The first 10 rows are patterns. Each new row is the sum of 3 different patterns, raised or lowered, with some noise. Before adding, each is slid sideways (what falls off one end comes back at the other) and multiplied by a number that may be negative. Names go in the order of the patterns.
Some rows, each with the names of its patterns after it:
[ 16   2  -9  22  -2 -14  17 -15 -21 -11   0  16  -8  20  17  18  -6  -3
  12   7 -11  -6  15  15 -19 -19 -19  -8  -4  -8  12  15   3 -11  -2  -7
  -3  -6   5   0  18  -1  22   6 -16]	(4)
[  6  19  11  19 -21  14  -1 -22   1  20 -17  -8 -16 -12   1  19   9  19
 -13  11 -13   3 -13   9 -12 -16  19   0 -19  19  -7  20 -14  13  12 -21
  12  -8 -20 -12   5  13   2  15 -11]	(7)
[  6 -20  -4  -2 -19   6   7   4   9  13  22   7   7   4 -17  21  -8  10
  14  -9  12 -20   9  -5 -16  11 -19  -9  -3   1  22  16  15  19  -3  14
   5  21 -10  21 -14  16   5 -18  10]	(1)
[ 22  -5 -14   7   0 -17 -19  -4 -17  15 -12 -11 -16   6  -6  18   1 -13
 -18   2 -21  22  18 -15  21  19  -9  18   9   7  -1  -5 -10  -4   1  -6
  17  22  16  12  19  20  -9  12   5]	(3)
[ 13  -9   0 -21   2 -17 -21 -21   6   8 -13  17  15   5  -7  18  10 -20
 -22 -11  -3  16 -18  10  10  17   5   4   9 -22 -20  12  -5  16 -16   7
  13   7   2 -20 -20  22 -20   1  -1]	(8)
[-14  12 -22  11 -16  -7  -8 -22  -6  11  13   4  -4   0  -2  -9 -14 -11
   2 -12  19  -4  14  -2  17 -11  -4 -10 -21 -10  10  -5 -17  -1  -3 -19
  -5   6  -1  13 -13   6  11   5 -22]	(2)
[ 10 -18  16   6  -6   9  15  -4  17  -8   7  -7  21  11   0 -13  -2 -20
  -6 -22  13  14   3 -17 -19 -15  14 -21 -18   5  -6  -2  22  -6  -3  19
  22 -14  -8   9 -20  -5  19  -2  15]	(5)
[ 19   4  -5  21  11   1  16 -17   7   4   9 -16   6 -16   8  -9  -6   3
 -20   0  19  12 -15  -8  15   8  -2   6  12 -12  -5   5  17  -2  15   4
  14   7  -2  18 -18 -19   5  15 -16]	(6)
[  7  16  20 -18  12  22  -7  -3 -14   7  13   9 -14 -21 -19  -3   5  -3
 -11   5  -4   8 -13 -18   6  14 -12 -18  13 -22 -11 -12   7   6   5   6
  14 -13 -15   4 -12  16  -9  21 -16]	(9)
[ -4   3  20 -19 -11   2 -12  -7  -2 -17  -7   1  12  -5  15 -11  12  19
  16   1 -11 -22   0 -19 -20   7 -11 -15 -22  -6  13  13 -17 -19   9  20
  17  -7  21 -11   7  -6 -11   4  12]	(0)

New rows, each followed by the names of its patterns:
[ 20  33  39  -7  37   6  19  12  13  16  27  30  12  48  52  -4  23  31
   4  -5  16  37 -10  31  20  47  53  17  29   0  25   3 -27  21  16 -11
  28  21  11  33  28  51  22   4  23]	(7) (1) (8)
[ 13 -20  -5   4  -3  -3 -19 -25  -6 -14  -2 -13   8 -11  -5 -13  12  -7
 -15 -16  -9 -30  -7 -12 -22  -7   8 -35 -22 -19 -29 -22   9  -5 -23 -17
 -19 -33 -11 -18 -12  -2  16 -28  17]	(4) (1) (3)
[ 11 -13   8 -12  -7  31   4   9  36 -21  12 -28  49  -4 -20  -1  -3   1
  -9   8   8   0 -13 -38   3  24  17   2 -25  28   8  26  17  22 -30  40
  31   9   4  25  -1 -16  20  17  -3]	(7) (9) (0)
[-12 -22  -1  -2 -19 -42 -25   8 -38   4 -33   5 -29 -48   6 -21  17 -19
   0  15 -15   7   3 -19 -16 -28 -11 -10 -16  10 -16 -12 -15   8 -54   6
   9 -18  -3 -24  -7   4   4  -9  -8]	(1) (2) (9)
[ 11  32  -7  -5  41  15   4 -12  31   1  -5  21   6  -9 -18  12  16  19
  17  -2  18  13  21  31 -15  10  12  -5   8  37 -16   9  -6  -9  14  11
   9  25   9   4  13   7  -4  16   4]	(7) (2) (6)
[ -6   6   2   0 -28   8   4  20 -14   6  16  -9  -3 -17  -4 -17  -7 -34
  -2   6  14 -34  -1 -14  -3 -24   5 -12  15  22  -1 -21 -12  11   3  -1
   3  -4 -21  13 -36 -47 -15   4  -1]	(4) (1) (9)
[-33  -5 -34   8 -30 -30 -39  -8 -46 -64 -34 -32   0 -53 -29 -30 -12  -5
  25 -11 -25 -26 -31 -18  10 -23   0 -16 -23 -14   6 -14 -69 -45   2 -39
  -2 -51 -16  -5 -30 -24 -33 -50 -10]	(8) (9) (0)
[ -6   1  18 -15  -1  20  12 -12  21  28 -34  -6  11 -13 -11  19  -6  27
  14 -15  30  -8 -11  12  26 -18  20   5  -8  18  27   0  20 -37  10 -11
  -5 -30   4 -16   2 -22  -9   1  -4]	(1) (5) (6)
[ 17  28  22 -33 -11 -31 -15 -25  -2 -11 -17  41   0  -7   2 -13  11   3
  -6  10  14  28  35  -6  19  -1 -14 -13 -19   7   6 -18  17   4  35   8
 -13  35  -5   1   3  21  21  -8  24]	(1) (8) (0)
[52 -9 46 19 10 40 28  7 26 34 54 21 -2 35 44 53 27 25 15 31 17 30 -2 22
 28 46 13 21 34 21 34 37 18 14 30  9 15 36 13 13 28 12 43 22  2]	(7) (2) (5)
[-28  -6   2  25   7 -10  36  13 -13  -6  23  31 -39 -20 -32  -4  23  -5
   8  28  33  -8   1  -3 -16 -14  22 -13  17 -23  23  20  -6  11 -14 -26
  42 -25 -23  20  13 -33 -22 -11   2]	(4) (8) (9)
[-21 -12  -9  -1  -3  -9   7 -21  -3 -23 -13  -7 -36 -46  -6 -21  -9 -35
   5 -10 -15 -23  13  10 -11  18 -32  14  27   2   3   4 -18 -13   6  15
 -18 -12 -42 -33   4 -15 -42  15 -22]	(1) (3) (2)
[ 18  10  12   5  13  -2  41  -9  18  -4  10 -16  17  20   2  13 -11  -4
  22  -8   4   4  21  33   7   4  30 -11  10  -3  35   9  26  18  26  -1
  14  18   1 -12   7   5   7  34   7]	(7) (2) (6)
[ 19  -7   0  -6 -34  18 -44   3 -25  -5 -16   7  -8 -14  20   6 -13 -27
  -4  13   9  -6 -44 -41 -33 -16  -9 -37   8 -31   8 -19 -11  -5 -18 -12
  -4 -16 -19 -28 -18 -16 -14  24 -18]	(7) (6) (9)
[  2   9  -4  33  38  46  -4  -7  -7  67  11   1  22  33   7  -5  -4  25
  26  -7 -10  36  22  19  51  25  12  17  29  17   5   4  15  43  21   4
  53  55  26  34  11  38 -20 -20  32]	(8) (9) (0)
[ 33  27  -6 -24   0 -15   1  14  -6 -12  32 -27  -6   4  10  22  23 -10
  42  -3  19   6  -9  -8  11  -5 -23  11  16  -3  -1  29  11 -39  25  -7
 -24   5   2 -28  -2 -29 -28   8 -16]	(7) (5) (6)
[  8   1   1   1 -15  20 -12   3 -39 -12 -17 -22  -3   7  -9 -17 -58 -11
   8   5 -42 -32  20  17 -20  13  14 -21 -31  -3 -29  10 -15  -5  11  10
 -13  -4   1 -48  -9 -28 -19 -24 -36]	(8) (6) (0)
[-20 -16  17  -3 -16  47  32 -25  15 -18   2   9 -19   2   7  23  12  -4
  12   7  12 -11 -17  -2  33  -2  29  42  26  30  -8   7  -1  -5  19  26
 -19   4  39   5  20   3 -32  26 -18]	(8) (5) (6)
[  9 -10  20   6   1 -17  27   2   6  14  25  19  22  22   6 -11   0 -25
  -5 -13  -1  19  10  28  -3  28   1 -19  19   7  34  19   6  32   3  28
  21  20  17 -13  -9   9 -10  23 -20]	(4) (1) (8)
[ 29   9  23  36 -22  35 -10 -10  22  25 -18   8  18  14  11  38  27  22
 -11  18  13  10  21  26  21   3  43  16 -15  17  -1  37  -2  34  17  -8
  38   1  -8  20  10  42  15  38   4]	(7) (2) (6)
[ 44  10  43  31  20  28  46  65   5  59  42  27  66  28  40  26 -19   5
  22   0  63  14  42  51  62   9  48  13  40  33  27  23  60   0  22  15
   8  21   0  30  53  25  -2  12  36]	(4) (1) (6)
[-30 -21 -56 -39 -39 -41 -24 -43 -34 -36 -21  16 -38 -16 -32 -45  -8 -25
 -29 -20 -58 -14 -78 -42 -31 -46 -33 -54 -41  -5 -27 -32 -35   5  18  -8
 -32   8  -4 -39 -10 -53 -27 -14 -52]	(1) (5) (0)
[ 20 -18   3   3  11 -38 -33 -12  -5 -13  12 -17   3 -30  -8 -23   6 -36
   2 -19   0  -5  17 -16 -31  29   2 -34 -29  14 -52 -23  26  -9   2  -2
 -44  31 -20 -24 -27  12 -16   6   5]	(8) (5) (6)
[ 15  30 -24  23   9  31  19  14  43 -20   0 -18   2  41 -36 -11  15  -2
   5  36  15  25 -16  29 -17  12 -13  27   3  24  33  31   1 -10   4  -2
  24  12 -19  22  26  -3  39  23  -6]	(1) (5) (6)
[-16 -20 -30  27  25 -34 -18  -4  -8  14 -33 -39  17 -52   7   6  -1 -16
  12 -17  -5 -29 -27  -5 -23   4  21  18 -12 -15  26  -2 -28   8   0 -12
 -14 -27  -4 -15  35  24   5   8   7]	(5) (6) (0)
[ 27  43   9  36  10   6  -7  25  -5  -7   8  42  25   8  33  36  29  43
  12  -6  27  35   6  18   9  -6   5  -7  32  17  59  34  15  11  40  60
   9  44  14  45  23 -13   4  10  -6]	(4) (9) (0)
[-12  29   4  51 -12  24   9  45   3  -6  24 -32  20   4   1  22  -6  34
   3  26  24 -27  33  -1 -11 -13   3  20 -17  44   5  -2  15   7  42 -10
  21   6 -25  26  51 -27  17   1  -3]	(7) (8) (2)
[ -2 -21 -32  -8 -12  20  12  32  21  -2  -9  -4  29 -28 -22 -17   1   5
 -33 -19 -15  -6 -26   3 -20 -12 -14 -19 -22  -8 -16 -13   2   2 -37  17
   5  -5  13   9  14 -26  16 -35   1]	(1) (3) (0)
[-63 -42 -25   2 -21 -34 -14 -54 -53 -40  -3 -46  -5 -56 -16 -31 -51 -61
 -45 -64 -61 -18 -80 -36 -28 -68 -35  -9 -22 -16 -18 -28 -55 -39 -48 -52
 -33 -68  -6 -58 -31 -49 -29 -30 -69]	(4) (1) (2)
[-23  16  18 -16   0  29   7  28  -9  45  26  -8 -14  45  46  21   8 -10
  39  17  29  -9  29 -10  -3   8  33  -7   7  23  19  30   4 -10  30   0
  -2  -9  -4  13   1  39  12  -7 -14]	(3) (8) (0)
[ -9  -6   4 -32 -14  17 -50 -30  -8 -46 -10  17   4  10   9 -29  16  23
 -12  11 -18 -23   8 -51 -15 -10 -18 -17 -34 -44   1 -17 -32 -43  18  32
   9 -31  -8 -52  23 -44 -32   4 -14]	(1) (5) (0)
[22 18 36 20 34 21 39 43 35 32 20  3 -1 52 38 13 37 39 30 28 45 12 19  7
 14 13 20  5 16 39 31 48 41 49 36 35 36 37 41 18 -4 21 25 42 11]	(2) (6) (0)
[ 20   6  46   8  -9  21   3 -18  -5  14 -22  27   0  -4   1  15 -27   6
  -5 -14   2  15   4  28  20  -2  21  40   9  11  15  15  27   2 -18 -35
  -1  -3  15  32  10  20  10  -8  -6]	(3) (2) (0)
[  3  -3 -46 -28  -1 -23 -28 -28  -8 -19   9   6 -29 -15   3 -47  16 -47
 -26 -49 -23 -27 -19  21  11  23  -5 -50   9 -28  -6 -39 -43 -35 -46  22
 -17 -10  27 -17 -15   7  -1 -13   5]	(7) (3) (8)
[ -4  15 -11  24   0   7   5  35  -4  48 -23  16  41  18  11  11 -18 -27
  23  20  -5  42  -8  -4  34  25  28   1  36   6   7 -11  20 -25  10 -11
 -15   6  18  -1   5 -12  38   5  14]	(7) (3) (5)
[  1  -3 -17 -30  -9  -9 -37  -8  12  12  18 -18   2 -14 -17 -21 -39  -8
 -39   1  10 -15  23 -12 -12  28 -15   0  16   7 -12  -1 -31  10  10  11
  -1   5 -29  21  16  -1  10  39 -38]	(7) (1) (3)
[  1  19  11  12 -21  32  -9  -5  -3  -9   0  14  -9 -28  10   9 -42  21
 -24 -15  -1  -5  34  -2  -7  11  -2 -11   8 -12  28   8  13 -11  -7 -26
 -10 -21  -2 -35  20 -23   5  21  -8]	(7) (1) (2)
[ 10   6 -16  18  12  -4  31   0 -22  21   4  19  -3   7  23  14   5 -13
  -2 -31 -19  13   0  15 -36  -8  16  24 -22 -30   3  20 -18  21   6   0
   4  18  -8  -4   6 -23  -7  17   5]	(8) (5) (6)
[-10  31 -30 -17   7 -25 -20  -3 -50   2 -27 -12 -13 -12  -2  30  33   8
 -16   8 -14   8 -22   3 -24 -13 -13 -23  -8  21  -5 -12 -19 -15  30  -1
 -26  20   3  -1   7  -6  -5  10  17]	(1) (6) (0)
[ 11 -31 -30 -23  -1  12 -10  -2   7   6   3  10  33 -32  -5  21  -4  44
 -13 -10  -3  22  -2 -26 -35  12 -36  -9  17  34 -12   1  -5 -15  -8 -22
 -12  12 -16  -7  44  26 -12  -9  -6]	(8) (6) (0)
[ 13  -7  -7   0  -8 -27 -21 -19 -31 -13   8 -29 -22 -15 -13  -6 -13  22
  -3 -20   3 -17   4   5  -9 -21 -21 -23  -5 -31   8 -33   0 -37   5 -19
  -8 -21   7   3  -4 -33  13  -5 -20]	(7) (1) (2)
[ -4 -23   7  -5   3  -2  21  37  -9  15  -3  -4   7  -1 -14  -7 -20 -23
 -11 -18   7   9 -23  24   2  -2 -11 -13 -13 -19  14 -13 -13  10  -6  22
 -16  -5   1 -19  15  15 -30 -33  23]	(4) (7) (6)
[-19 -13 -31   9 -47  -6 -38 -20 -33  -5 -30  -7 -25 -24 -22  -9  15  12
 -26 -14 -16  -5 -27 -21 -16 -36  -3  11 -30 -20 -24  10 -52   6 -13 -25
  -9 -41 -18 -13 -26  -9  12 -23 -20]	(7) (6) (9)
[ 10  -4  14  -7  -8  27 -24   9   4 -16  24 -25  13 -34 -25  23  39   4
  51   8  29   7  15  -5  47  -4  35  -6  11  11   9 -22   6 -26 -15  14
 -28 -17  36  26   0  20  23 -10 -14]	(1) (5) (6)
[-19 -20   2   1  35   4 -21 -17  29  -7  43   2   1 -11 -18 -37   4 -18
  -7  10  40 -26  30  14 -29  22  16  -5  -3 -11  13 -13  -6  17 -18   5
  13  20 -15  -8  17 -30  20  -5  13]	(7) (1) (0)
[ 19   2 -13 -22  32   2   1 -43  -5 -19  19 -36 -42 -18 -31  -7  24  -5
 -18  -3  33 -20 -33  13   6 -30 -16  10  -2 -11 -12  15  17   2   3  30
 -36 -27  -3   3 -10  17  24 -27  10]	(5) (6) (9)
[  1 -22 -39 -27  -8 -22  18  -3  39  -2 -29  -7   4  17   9 -43 -21  -6
  29 -14 -22 -19 -13 -31  28 -19   7  16 -16 -47   0 -20 -15 -19  15 -28
  12 -22   1  25 -36   9  20 -28 -27]	(7) (6) (0)
[ 10   7   4  -2   7   2  30 -16 -14 -29  -8  20  15  20  32  19  16  23
  16   6  -6 -14  -7  27  -4 -14   0   1   2 -17  -2  -2  -6   4  -5  14
 -11  -8 -23  12  -9  -8 -12  16   2]	(8) (5) (0)
[-27  14 -18   6 -28 -18 -27 -51 -24 -14   3  -7   9  -7   9 -12  15  -5
 -28 -53 -31 -12   5 -32  12 -15  13  -1  -9  18 -33 -20  15 -39  12 -50
  -5 -17  -7   7 -44 -27  31 -16 -21]	(4) (7) (8)
[-10   2  -8  -2 -21 -37  19   2  -6 -21 -26 -49  -5  -9 -17 -12  -7  -9
  -4  -5   4   9  12 -28  -2 -11   1 -22 -35 -17 -19 -44 -12  -3 -10  -7
 -12 -21 -11 -16  -5  16   7 -31  10]	(3) (6) (0)
[ -4   1  -3  12 -36   1  10  23  49   1  11  51   5   1  -2  18  -1  -1
  14  23   2  -8   0  -3   8   0   9 -17  45  39  -2  25   8 -10 -26  12
  23  15  25  26  35  33  17  12  -7]	(7) (8) (0)
[ 37 -34 -11  22  -2   4   5 -23  14  11  -6  -4  17 -34  -3 -18 -15  -2
 -36   5  -3  10 -42   9  18 -13 -14  19  40   9  10   5  42   4  35  11
  37   1 -16  17  14  -4  12 -23 -48]	(3) (6) (0)
[-22 -24  -2 -10 -41 -34 -13  -1 -56 -28 -13 -29 -28 -10 -24 -15 -28 -13
 -25 -37 -20 -55 -21 -30 -10 -28  -8 -38 -33 -34 -16 -17   4 -19 -18 -11
  -8 -43  -3  -6 -29 -15 -30 -31 -30]	(3) (2) (5)
[  3 -13  35   0 -28  -8  -9 -34  -6  -8 -27  -8  -9  -2  21 -19   6  -3
  -6  -7   0 -28   2 -23 -18  -1  -7 -19 -14  32  10  -3  -4  12   3  -1
 -12  10   8   0 -21 -24 -30 -24  -5]	(4) (3) (6)
[ 25  14  -4  36 -41  -5  30 -12  -5 -34 -17 -28 -50  -2   4 -20 -26 -18
 -34 -11 -20 -15  12 -44 -20   5 -11 -24  -2 -19 -16  -1 -17 -23   7 -17
  19 -38  26  -2  -7  -8 -23 -36 -28]	(7) (1) (3)
[-27 -48 -38 -50 -33 -34 -54 -34 -16 -43 -46 -37 -50 -26 -57   2 -56 -25
 -26 -40 -59 -34 -53 -58 -67 -60 -26 -39 -16 -33 -43 -68 -45 -43 -57 -74
 -56 -50 -40 -66 -86 -56 -54 -53 -55]	(4) (3) (9)
[  0   4  18  15   6 -20  42  10 -14  -6  -6 -12  26  14  38   7  31  13
  23  11 -19  15 -15   0  16  25  -8  50   9   1   7  -9  14  19 -13   2
  20   9 -24   0  -2   3  -5 -19  19]	(8) (2) (6)
[50 13 13 16 39 22 44 30 41 23 48 36 46 24 35  7  1 29 42 19  8  6 23  0
 52 -2 17 48 25 24 32 26 10 39 50 24 19 30  3 26 46 33 38 43 -3]	(7) (5) (0)
[ -3  -7 -20   9  10  24   0  36  -6  24   3  11  33  23 -11  39  29 -16
  16  20 -16  -3  -7 -17  -9  20  23  16  25  -6  20  21   7  24 -10  -1
  17  -3  -6  20  11  15 -13  15  15]	(7) (1) (0)
[ 4  5  4 27 24 16 47 38 29 42 35  8 19  9 44 -1 34 17 29 16 -1 30 21 18
 22 11  5 14 33 30 38 48 12 10 37 30 31  3 36  7 42 17  1 -2 12]	(7) (1) (2)
[ -9   5 -11  -6 -13  -4  -8  19   4  25  18  10 -15 -16 -19  20 -23 -39
   1   1 -13  -2 -12 -31  32  -4 -32 -32   6 -27   2  23  -6 -19   5 -45
  35  11 -31  16  24  -4  34 -14  20]	(3) (8) (5)
[-16 -36 -44  -5   1 -10  -6 -34  -4 -31  -9 -24 -51 -27 -15 -15 -60 -29
 -25   3 -17   0 -24  23   5  -9  -7   2  16   8 -40  -8  -1   8   0 -34
 -56   3 -12 -31 -15   5   5 -34 -17]	(5) (9) (0)
[-34   1 -17 -24 -50  -7  23   3 -71  -1 -21 -45 -25 -14 -20  -1 -33   6
  10   6 -15 -35  15 -40 -25 -47 -16 -19 -21  12  12  28 -19 -19 -20 -22
 -23 -45 -39 -25 -42 -11  10 -31 -36]	(8) (2) (9)
[ 27  19  21  15   5   6  35  12  24  26  13  47   7   0  55  28   5  72
  31  35  45  40  21  30  12  25 -11  14  13  35  38 -12  13  10  34  75
  31  64  36  25  60  26  69  35  32]	(1) (9) (0)
[-25 -14 -24 -21   4  -3 -10  -1 -45  12  20 -31 -13   8   7 -33  -3  -8
 -37 -44 -37 -14  -3 -19 -17   3 -15 -13 -14  -1  -5  24 -24   8   3 -24
 -32   2 -16   4 -16 -23 -17   6 -14]	(4) (2) (6)
[ -6 -29   5 -25 -16  18 -20  26   8   7 -19 -22   6 -30 -10   5 -27 -37
  -6   3 -39 -26  15  -6 -35  12   7  20 -14   1  -3 -13 -44   8 -18  10
 -20 -29 -38  -4  -8 -17  -5  16 -26]	(4) (7) (6)
[  1 -22 -27 -14 -37  -8 -20 -21  23 -15 -17  -5  -5  15 -14  -1 -51 -35
 -24 -17 -15   0   0  12 -13   0  -8 -48  -9 -14 -22 -14  -6 -10 -14 -33
  22 -40 -22 -13  -9 -20 -21  -7 -25]	(7) (8) (2)
[  1  25   3   8  -7  -6  21  34  -2  31  11   5  23  32  40  26   1 -21
  18  33  -5  -2 -13  23   5  23  19   8   2  25 -11  12  23  -1  17  35
 -11  12  -1   0  26  15  25   1  36]	(4) (8) (0)
[ 23  15   3   0  28 -13  -7   2 -33  30   5  17 -16  29  24   8   0  45
  27  27  36  20   2   8   7   3   1 -13  25  -5  12   9   9   1   1  35
  -3  24  -1  11  19 -19  37  43   3]	(1) (2) (6)
